The rows of a group lie close to one hidden flat surface of 13 dimensions, which may be shifted away from zero. Surfaces can cross.
Known rows, each followed by its group:
[ 15.8  14.3 -27.0  -4.7  22.2   4.0  20.3  20.8   7.8  14.7   8.6  21.3
  28.1  18.4  -6.9  -9.5  27.5 -42.0] => Z90
[-34.5  -7.2  14.7 -30.1   7.8  -2.5 -38.5   8.4   9.5  24.5 -30.1  10.3
 -15.5  11.5 -37.6  -2.2  -2.1   0.4] => Z584
[ 35.8  18.0  -4.5 -28.4 -18.2 -10.4 -22.9 -22.7 -18.8   2.4   7.3 -12.5
 -35.3 -24.8  10.1   2.3   1.4  28.8] => Z492
[ 22.2   6.4  23.0  -1.2  11.5  26.0   0.2  35.6   1.4  58.8   7.3   9.8
 -26.4  -4.7  22.8   3.6  -7.9  -4.5] => Z584
[ 17.5  -3.4   0.3  33.7 -17.9 -12.9  19.1   2.6 -32.2 -52.2   4.2 -20.8
   3.6  10.9  -1.8  33.7   1.7  27.0] => Z584
[ 10.3   9.6  -4.2  -0.2  -0.3  14.8  11.4  16.1  43.5  28.3  28.8 -12.8
  25.4 -21.5   9.3  40.8 -14.4   8.9] => Z423
[ 35.0  11.5 -16.7 -23.1 -14.4  24.5 -32.0 -19.6   2.5 -20.1 -15.5  -8.4
 -10.8   2.8 -38.7 -13.4 -28.8  11.3] => Z90
[  8.4  17.3 -20.1 -13.7   2.7  -7.7  31.2  12.7  33.0  -0.3  22.8   6.8
   2.0   7.1   5.7 -31.4   0.8  -1.4] => Z584
[-15.6 -15.5 -18.5  -2.4   0.7  32.6 -14.5  14.6  35.9  32.8 -24.8  -0.4
 -29.3 -13.9  20.8 -17.4  18.7   3.7] => Z90
[  3.1  15.5   5.0  18.6 -10.9 -12.6  12.6  -6.0   7.4 -18.4 -27.2 -26.8
   6.7 -12.8   1.0  23.3  16.2  28.9] => Z492
[ -7.8  -7.9 -16.6  -5.7 -11.2  22.7  20.5 -11.2 -14.0   5.0   3.8 -24.9
 -31.2 -25.4  -7.8  26.8 -18.8  23.0] => Z423
[  2.2 -45.4  35.5  14.2  14.4   3.7 -17.3   9.2  26.3  13.7  15.7   5.4
  -1.7 -11.9  -3.6 -13.1 -35.7  -1.7] => Z492
[-16.6  -2.5  -3.9   9.2 -22.5  -3.0   1.1 -21.0  11.3 -15.9  14.4  -2.7
  27.8 -18.6 -12.3  32.6   2.1   8.4] => Z423
[ -0.3  -3.1  22.3 -12.8 -24.2  -3.7  25.3  32.5   5.1  31.8   2.5   9.3
 -21.2 -20.1 -20.5  36.1  18.8 -12.0] => Z584
[  4.3 -29.5   6.5  13.6   3.5 -13.0   2.0  31.7 -20.2   9.4 -38.9 -38.5
 -44.9   9.2  19.2  23.0 -19.2  -9.4] => Z423
[-26.2  -5.2 -13.8 -17.0  -2.9  13.6  26.1  28.1   2.5 -13.3  -9.1  22.2
 -30.5  26.4  -6.3   6.9   4.6  12.2] => Z584
[ 19.4  20.7  -8.3   2.0   1.0 -27.2 -28.0  34.6  48.2  19.1 -35.9   9.0
 -20.7  30.8 -14.4 -11.6  13.2   9.4] => Z90
[  8.9  14.2 -22.7  14.8  17.6  -5.8 -14.6  14.8  -1.1  22.2 -22.2  17.2
 -32.9  36.6 -15.7 -21.4  14.1  12.0] => Z492
[  2.8  24.4  14.2  -5.2 -22.3  23.8  14.4   3.2  27.1  22.7  26.6 -21.5
  30.9 -25.2  -6.9  -1.4 -15.5  -0.6] => Z423
[ 29.3  13.2  17.7   7.0  -9.1  10.1  10.3  16.3  26.5   2.7 -31.2  -6.2
  13.8   1.5 -12.3  48.6 -43.8  -3.0] => Z90
[ 24.8 -12.0 -25.0 -17.1  -5.0  12.7  -4.0 -11.0 -20.5  -5.3  15.9  26.4
 -22.7  -0.7  17.4 -16.0  -5.7 -28.9] => Z492
[-17.1  -5.0  19.4  28.2  -2.0 -17.7  -8.2  -8.5   5.6  24.5 -11.7   3.2
 -12.8 -16.8  -4.9  18.7   4.1  19.7] => Z584
[ 13.1  18.7  20.2  -3.3   0.1 -49.9   8.1   0.1  -4.3  -8.4 -13.3 -24.4
  15.3  11.6 -15.9  -7.5 -27.8 -15.5] => Z423
[-19.5   5.4  18.0 -10.3   0.9  -7.5  34.3  26.1  -1.2  29.3  32.7   2.2
 -12.7  13.0   6.1 -32.8 -35.1 -23.5] => Z584
[ 10.5  -2.5   0.7 -11.1  13.7  30.2   2.3  -1.6 -20.6 -16.9  46.0  18.0
  26.3  11.1 -17.3  -9.2  -5.9   0.7] => Z423
[ -9.0 -14.3  45.2  28.5   1.1  -8.7 -18.0  12.9 -33.2  -6.4 -13.7  -0.1
   6.5  18.3 -44.2 -14.7  17.9  -2.9] => Z423
[ -9.6  -1.4 -23.0 -45.3  -5.5  18.3   2.5  18.0   1.5  17.7   3.8  -7.5
 -16.1  -7.4  32.6  18.7   5.2 -15.4] => Z90
[ 15.0 -10.0  12.3  -1.6  12.3 -32.4  43.1  18.2  29.7  -0.9   0.9  15.3
  -0.6 -17.9  35.1  17.0   5.0 -14.7] => Z90
[ 14.1  -8.6  -4.0  -9.4 -37.0   7.0   0.1  23.9 -13.5  17.3   9.6  -5.8
 -10.5 -10.1  10.3  19.5   9.4 -45.4] => Z423
[-34.2  -7.3  -0.7  24.3  12.5  22.8  -3.6  -9.2   6.9  39.6 -23.6  -5.7
   3.9 -13.0   5.8  14.5   0.9   0.7] => Z423
[  7.5  20.7 -23.2  -0.8 -11.4 -17.3  31.4   6.6 -14.6  31.0  20.7  10.2
 -18.2 -11.8  -2.6  19.0  23.5 -12.7] => Z423
[  2.2  -2.9  14.8  29.0 -33.3  -7.5  26.1   1.5   5.2   2.1   4.7 -38.5
  -7.9 -16.4 -11.0  -4.9 -35.3  -4.8] => Z492
[ -0.3  21.4   5.6 -45.8   7.6 -11.9   9.7  25.4  24.8   9.2 -19.3   3.3
 -16.0  10.3  -6.6  19.6 -13.1  15.7] => Z584
[-18.1  -1.9  19.1  -2.0  19.9   0.0  -2.2  -9.7  -2.7   6.7 -10.3  -2.9
 -13.3   0.1 -20.1 -33.9  -5.8  15.3] => Z492
[  4.2 -14.6  18.7  18.3  -2.7  14.1 -27.8  27.2  -5.1  24.7  -0.5 -47.2
   7.4 -18.4 -10.9  20.9  27.7   5.9] => Z492
[  5.8  18.0  16.3 -31.9 -13.8 -37.3 -12.0  -6.8  -4.0 -13.6  -6.0 -40.0
  27.6  -3.5 -15.1  21.1 -30.7 -15.4] => Z584
[ 38.9   6.1 -11.0   8.9 -35.0 -29.4  -2.9 -13.6  21.1  -2.8 -12.4  11.1
  -9.1 -13.2  -0.5  -4.5  -7.4 -32.6] => Z90
[ 22.2  26.9 -29.6  -3.3   2.1  11.4 -20.5  -3.9   6.8  18.3 -12.7  -2.4
   3.2  10.0 -27.6  24.7  -1.6   7.1] => Z90
[-16.8  -8.4 -23.5 -12.3  10.4  12.6 -32.6  -9.0 -29.4  -6.8  36.8   9.9
  36.8  19.5  12.8  22.0  -0.2 -14.4] => Z492
[-12.4  26.1 -38.7   5.4 -15.1  -4.8   1.7 -29.0   3.9  -6.2 -32.7 -11.4
  29.3  15.0 -17.6  28.3 -33.5 -26.1] => Z90
[ 14.8 -12.2   6.6   3.5 -11.3 -22.6 -31.6  -8.1   4.4  22.0  16.2  14.1
 -25.9  -5.1 -58.9  26.7 -20.1  17.4] => Z492
[ 31.6  21.5  31.5  -8.7 -27.6 -13.4 -15.6  21.5  21.4   6.5  15.1 -25.0
   4.6  -2.3 -32.7  -0.3 -28.9  15.9] => Z423
[ 15.3  -0.3 -34.5 -29.6  -0.9  26.1  20.2  -0.9  -7.7 -43.1   0.4 -16.8
  16.7  -3.4  -2.0  33.7   0.5  -0.2] => Z584
[ 29.9   9.7 -24.0  10.8 -11.5  21.5  -4.8 -26.6  10.6   4.5  -5.6   4.6
 -34.2 -23.0  28.6   1.6  -6.7  32.0] => Z492
[  6.8 -16.5  20.9   0.8 -11.4   7.3  17.3   4.5 -15.1 -30.0 -27.7  -8.1
 -15.2 -15.4  20.5 -10.6  22.2  -4.9] => Z423
[ 28.0  33.2 -28.1   7.2 -28.9 -17.1  17.9  -5.6   6.4   6.6   2.0   1.0
 -10.7  -6.3 -22.7  27.7  -1.1   1.4] => Z492
[  1.8  11.8 -22.7  15.8 -28.3   2.8 -19.3 -28.8 -11.6  -6.5 -21.4   1.9
 -30.7  -0.3  35.4  28.0 -18.3  24.7] => Z90
[ 50.7 -18.6   4.3  -0.5  20.4  14.7  -2.1   5.6 -36.8  -7.7  22.0  11.8
  -3.3   2.9 -13.4   0.2  -9.2 -24.4] => Z90
[  5.9  22.0   3.3  -1.2 -54.4 -29.2  -5.6  -1.6  30.4 -10.6  -2.2   0.2
 -19.3 -17.1   0.7  33.2  12.6  37.2] => Z423
[ 15.9  15.0  37.5 -24.4   7.0  20.3   5.4  28.7   4.2 -17.9   8.8  17.2
   0.7   6.3   4.9  -6.2  20.4  37.4] => Z423
[-12.7 -25.5 -34.6 -15.6 -33.6 -14.3 -14.3  -2.0  10.4 -13.5   3.1  -6.7
  -4.7  -1.3 -17.7  18.5  -9.1 -34.6] => Z584
[-12.3 -26.3   2.0   6.7  -5.3  -7.2  -7.6  -4.6 -34.1 -12.3   0.5 -23.8
 -16.2   7.0 -23.1  10.1 -23.1  -0.6] => Z492
[  6.4  -5.1 -12.0 -19.6  15.6  25.5  14.1  18.7  10.6 -27.9   9.5   8.7
  -0.1  19.7  18.4  17.0 -26.1  17.8] => Z90
[ 30.0   1.3   3.0   9.0   3.1 -17.4  17.5   0.0  21.1  -1.3 -44.2   5.9
  11.0   4.0   2.5  21.6 -41.6 -44.7] => Z90
[ 13.8 -18.7  -1.5   1.3  32.3  16.3  10.6  16.1  22.0   6.9  -2.5   6.0
  20.2 -18.8  21.5  13.7  29.1 -11.1] => Z492
[-10.2  -9.8 -23.2   8.3   6.1  -3.6 -31.7   9.8 -27.3  41.3  33.5  25.0
   3.2  30.1  12.0  14.0 -13.8 -41.3] => Z584
[ -8.9 -31.9 -25.1   0.1  -0.6   6.7   5.9  21.9 -17.4 -20.4  15.3  -0.2
 -25.9  32.5 -11.6   0.5 -27.1  -1.7] => Z584
[  8.4   7.2 -32.8  10.0 -39.9  10.7  -4.2 -36.7  10.2  -3.0  15.3  -0.5
  -8.7 -35.5   3.8  -5.4  17.4   9.0] => Z90
[  3.3   3.3   3.2  -6.1  11.9 -25.5 -17.5 -17.4   5.3  22.9   5.7   7.2
 -20.9 -22.1 -46.1  10.9  19.3  36.4] => Z492
[ -5.4 -29.7   6.4 -17.8   0.3  10.3   4.3 -13.2 -22.3 -12.1  -9.7  -8.7
  -1.1 -34.4 -36.5  32.3  22.4  -8.5] => Z584

New rows. What belongs after each?
[  6.7 -13.1  17.6   3.4 -11.5 -24.3   2.1 -17.6  -4.3 -19.3 -17.8 -18.6
  10.8 -33.8 -49.9  30.0  16.6   6.4] => Z423
[ -7.3  -4.1  10.3  17.1  -6.0 -21.3  31.5   0.2   0.8 -12.6   9.6 -31.5
  13.4  -9.0  24.6 -19.0  -9.5 -11.1] => Z492
[ 14.0 -20.6  -0.5  -5.8  19.0  -7.1  -9.3   8.2 -16.0  -1.1 -11.1 -31.3
  -8.4  10.3 -12.7  20.4 -48.0  -4.8] => Z423
[-14.2  45.3   3.3 -30.9  -1.5   2.4  27.4   6.3  -6.5  -4.8  11.7  -5.6
  50.8   3.0  -2.7  46.7   3.7  -6.9] => Z584
[ -3.3  -9.4 -45.2  20.5 -11.8   0.5  -0.1 -24.5 -19.8  14.6   9.5  24.6
 -15.9  -0.3  13.6  -6.2  13.0 -32.0] => Z423
[ 41.1  30.2 -26.6 -15.3  -3.3   4.4 -17.2  -7.6  -8.2  11.4 -18.0  -9.2
 -35.9  -9.5   4.6  20.8  11.8  31.9] => Z492
[ 18.1  36.4  15.1 -13.1 -24.7 -33.6  43.1  18.2  19.3  19.7  14.9   4.9
  -4.7  -9.9  33.9   1.2 -11.1 -13.8] => Z584
[-22.7  30.7   5.1  -7.0  12.9 -36.1  25.5  11.6  -7.5  10.4  22.6   3.2
  17.1  31.6  16.2  27.3 -39.1   7.0] => Z584
[-21.7  -2.6   3.0  15.2  28.2 -21.9   1.5  -4.9  26.8   9.6 -33.6 -13.3
 -13.7  -2.8   8.6  21.0  -8.6  42.1] => Z90
[ 26.6  12.9   6.4  14.9   2.8  -2.6 -35.5  -7.2 -36.9  32.5 -26.0 -23.4
   2.6   4.4 -54.4  10.4  -4.7 -20.5] => Z90
[  3.0   1.4 -30.2   8.4  -7.6   9.1 -19.5   2.1   1.9  -3.0 -16.2  14.0
 -22.1  29.2  24.0  -0.4  -4.4  -1.2] => Z90
[-23.6  11.9 -28.9  -9.9   1.4 -17.1   3.9   3.6  50.3  17.7  24.8  14.0
  16.4   9.9 -28.7 -36.7  13.8  -6.5] => Z584
[ -6.1 -11.9   3.7  12.0   6.3 -17.1   7.5   8.2  -9.6  32.4  10.1 -44.6
 -18.3 -18.6 -29.3  -6.3   2.6   5.3] => Z492
[ -8.2 -18.4  13.0 -16.8  22.4  15.5   5.5  19.5 -22.3 -16.5 -26.2  10.2
   5.0  16.0 -22.7 -12.3  18.7 -29.5] => Z492
[ 38.8  -7.3  -8.5  32.3 -18.6  17.9 -19.8   4.6  11.2   0.9 -18.0  15.3
 -17.8  10.1   8.4  29.4 -32.7  -4.0] => Z90
[ -7.0  18.9  -7.0  19.2   6.2  10.9  33.5  -5.2  17.6  40.2   1.0  -5.1
 -26.0  -5.4 -21.8 -49.0 -21.2   3.6] => Z492
[ 11.1   2.9  20.8  -2.5  -7.0   3.3 -19.9   0.1   1.4  15.9  10.5 -54.7
  34.4 -17.9 -24.1   6.5 -33.2  -7.6] => Z584
[ 41.8 -24.9  -4.0   4.8   5.9   6.7  -6.8  13.7   0.3   5.9 -19.2 -15.3
 -38.9 -18.9  13.1  14.5   1.7   4.3] => Z492
[ -9.5  34.7  -3.4   1.0   7.9  -5.0   3.4  10.7   7.7  -3.0  -6.2 -16.7
  31.7  25.9  -1.7  17.2 -10.2  13.3] => Z492
[-33.5  16.4   6.9   8.1  18.2   3.1  -3.2  20.9  17.8  15.0 -39.5 -12.1
  -9.1  20.5  17.4  14.8   4.8  34.9] => Z90
[ -2.6  16.1  31.3  13.4 -41.9  24.9 -18.8 -21.2  16.6  11.9  29.7 -16.2
  16.9 -12.9  14.1 -26.1 -56.2  13.7] => Z492
[ 20.5   0.5  16.3   8.3  -8.5   7.7 -13.2   0.8   5.8 -15.5  10.3  -6.2
 -22.4   2.0 -24.2   2.1 -14.1  55.8] => Z423
[ -7.4  10.4 -36.2 -10.9   4.1  -4.3  -8.1 -27.8   0.0  10.4   1.3  19.5
 -10.8   0.7   2.9  21.8 -13.8   7.3] => Z423
[ -8.2 -11.8 -15.1  23.8  21.7 -14.6  11.0   1.8 -16.4  -9.6 -28.4 -31.8
 -29.6  15.0  18.0 -15.2  -0.7  20.6] => Z492
[ 42.4 -23.5  -7.0  18.0  -7.9  -5.2 -18.3   3.4  10.2  15.6  18.6   3.8
 -40.2 -14.5  41.9 -23.3 -10.5  -5.5] => Z492
[-26.9  -6.9  16.6  -9.6 -25.4  19.1   4.7  20.6 -26.8  -4.5   0.6 -12.7
  -7.5   8.6   9.4  19.8 -11.3  -3.2] => Z423
[ -6.2 -25.8  12.8  -3.6  46.5 -28.7  -3.3  11.4   8.1   7.6 -11.0  17.2
 -29.4  19.8 -21.2 -29.7 -16.5   7.8] => Z492
[ 22.0 -37.0 -13.4  -8.6  13.0   8.5 -11.5   2.3   6.3 -19.0  -9.9 -14.6
  -6.3 -11.7  15.1  37.7 -23.6  -3.4] => Z423
[ 31.3   5.3   6.6   7.8 -43.3 -23.6  26.5  31.8   2.5 -18.8  12.9 -18.6
 -14.2   0.9  -6.0  12.7  -2.7  -6.2] => Z584
[-16.4  23.2  18.0 -20.0 -42.2  21.4  -2.2  37.1 -19.6  17.6   2.7 -12.9
 -32.5  22.1  23.3   2.8 -19.5   5.2] => Z423
[ 18.7 -18.8   5.8   0.6  25.2  -4.6  10.4  27.6   6.6  29.7  -3.0 -10.8
   9.2 -22.7 -15.6  51.0  20.0 -15.7] => Z423
[ 36.5  13.9   2.7  19.3  17.1  -0.7  -3.0 -11.3  30.5  35.8   1.3  -2.2
 -10.2 -31.1  35.9  -3.0  -0.7  20.1] => Z584
[-14.3 -14.8  28.2   2.6  -5.9 -35.4 -33.7 -22.0 -10.3 -16.8  14.7  -9.0
  -5.0  -7.9  -8.3  -3.2  -3.8  30.9] => Z492
[ 34.5 -21.8   4.6  24.8  -3.4   6.6  15.2   7.0  28.6   5.8 -15.6  -2.6
 -28.9 -25.3  15.7  -5.7 -10.5   1.4] => Z492
[  0.0  -4.7   3.3   3.1 -11.0  16.7  -2.2  19.6  -9.1   0.1  -1.2   1.9
 -22.7  24.7  14.4 -24.3 -15.8  -1.9] => Z584
[ 14.1  -1.5 -26.9  20.8   6.7  35.1 -19.6   6.6  16.2  27.8  26.5 -10.8
   9.4   0.6  35.1  17.2 -27.2   2.3] => Z492
[ -2.1 -33.7 -10.8  29.2   7.2 -14.8  19.1   0.7  -4.9  -0.1   5.5   1.2
 -19.7  -0.3  -0.2 -21.3  -6.5 -18.1] => Z492
[ 23.2 -42.4 -28.4  24.5   1.7 -16.8 -24.9 -12.1  -2.5  42.3   3.0   4.4
 -31.9 -26.9   1.1  12.6   5.0 -39.1] => Z90
[-10.3 -21.5   5.9   8.7 -20.5 -18.7 -24.1 -18.1 -26.2   7.4 -45.7 -16.4
 -13.4 -12.0 -25.9   6.7  -0.5 -41.4] => Z423
[ 40.6 -17.9  36.8 -23.6   9.7   4.7 -14.0  19.6 -18.5 -33.0 -21.5   5.9
 -23.7  -2.4 -21.8  -2.5  18.4  18.5] => Z423
[ 10.3  15.9  -4.5  -2.4  -9.9 -14.2  -6.9  12.8  10.9  33.7  41.7 -14.4
  45.8  -7.9 -36.4   6.1   9.2 -35.0] => Z584
[ 12.7  -7.5  13.5  13.0  -1.7 -23.9 -13.2 -13.5  -9.5 -34.0  -0.2   5.5
   3.7   8.7 -27.0  -2.8  -1.4  16.0] => Z423
[  6.1   1.5   9.0 -21.1   5.6 -21.7   9.9   3.0 -34.5 -35.8  18.4   9.8
  28.5  21.6 -16.0   6.9   3.1 -23.3] => Z423
[ 19.6 -12.0 -11.3  22.5 -20.7  26.9 -15.5 -11.3 -14.7 -10.6  -8.4  16.0
 -37.9   1.2  39.9 -41.0  -0.2  -5.5] => Z492
[ 11.1  12.5  11.4   6.9  -3.7  -7.7  -5.6 -25.5  29.4   2.0  18.1 -26.8
  -2.1 -27.3  45.1  -4.9 -32.9  45.2] => Z492
[ 10.9   8.5 -11.9 -17.3 -25.5 -25.4 -12.5  -5.9  11.0  12.6  26.0 -11.5
  25.7  -9.4  -2.6 -23.1  -6.9 -52.7] => Z584
[ -1.8  -8.6 -17.0 -11.4   1.7  30.4 -30.2  -4.3   1.9  13.8   3.3 -10.3
   2.3   8.2  18.4 -26.1 -29.6 -23.6] => Z584
[ -6.5  -7.2  -1.2 -39.1   8.9  -9.2 -38.3   7.8   5.5  28.3 -24.1  20.6
 -29.8  13.3   2.9   5.9 -15.4 -16.3] => Z584
[ 22.9  -8.8 -17.9 -54.0   0.5  13.9  -8.6  14.9  -7.5  -7.2 -32.1  21.4
 -43.2   5.0  25.1  16.5  -0.4 -16.0] => Z584
[ -2.8  17.3  24.1 -19.5  12.8  -7.0 -44.9  -6.0  -1.7  33.0  23.5 -21.6
   7.6 -19.0  -8.9  -8.5  22.4  39.4] => Z492
[ 23.2   8.8 -16.5 -23.0  -7.1 -19.5  12.5  -3.9  12.1 -17.7  17.2  -5.4
  10.5  -5.8  -3.1 -32.1   7.1 -23.5] => Z584
[ 15.5 -14.1  31.3 -40.3   2.3 -13.5   0.7   1.0 -26.5  -9.5 -13.2 -15.8
 -28.7 -19.7 -21.2 -18.5   4.3  -7.8] => Z492
[ 19.3 -58.0   2.4   9.5  10.0   3.2  -5.4  23.1 -18.2  21.0 -13.4 -20.9
 -61.8  -0.9 -32.5  -0.1 -41.0 -14.5] => Z492
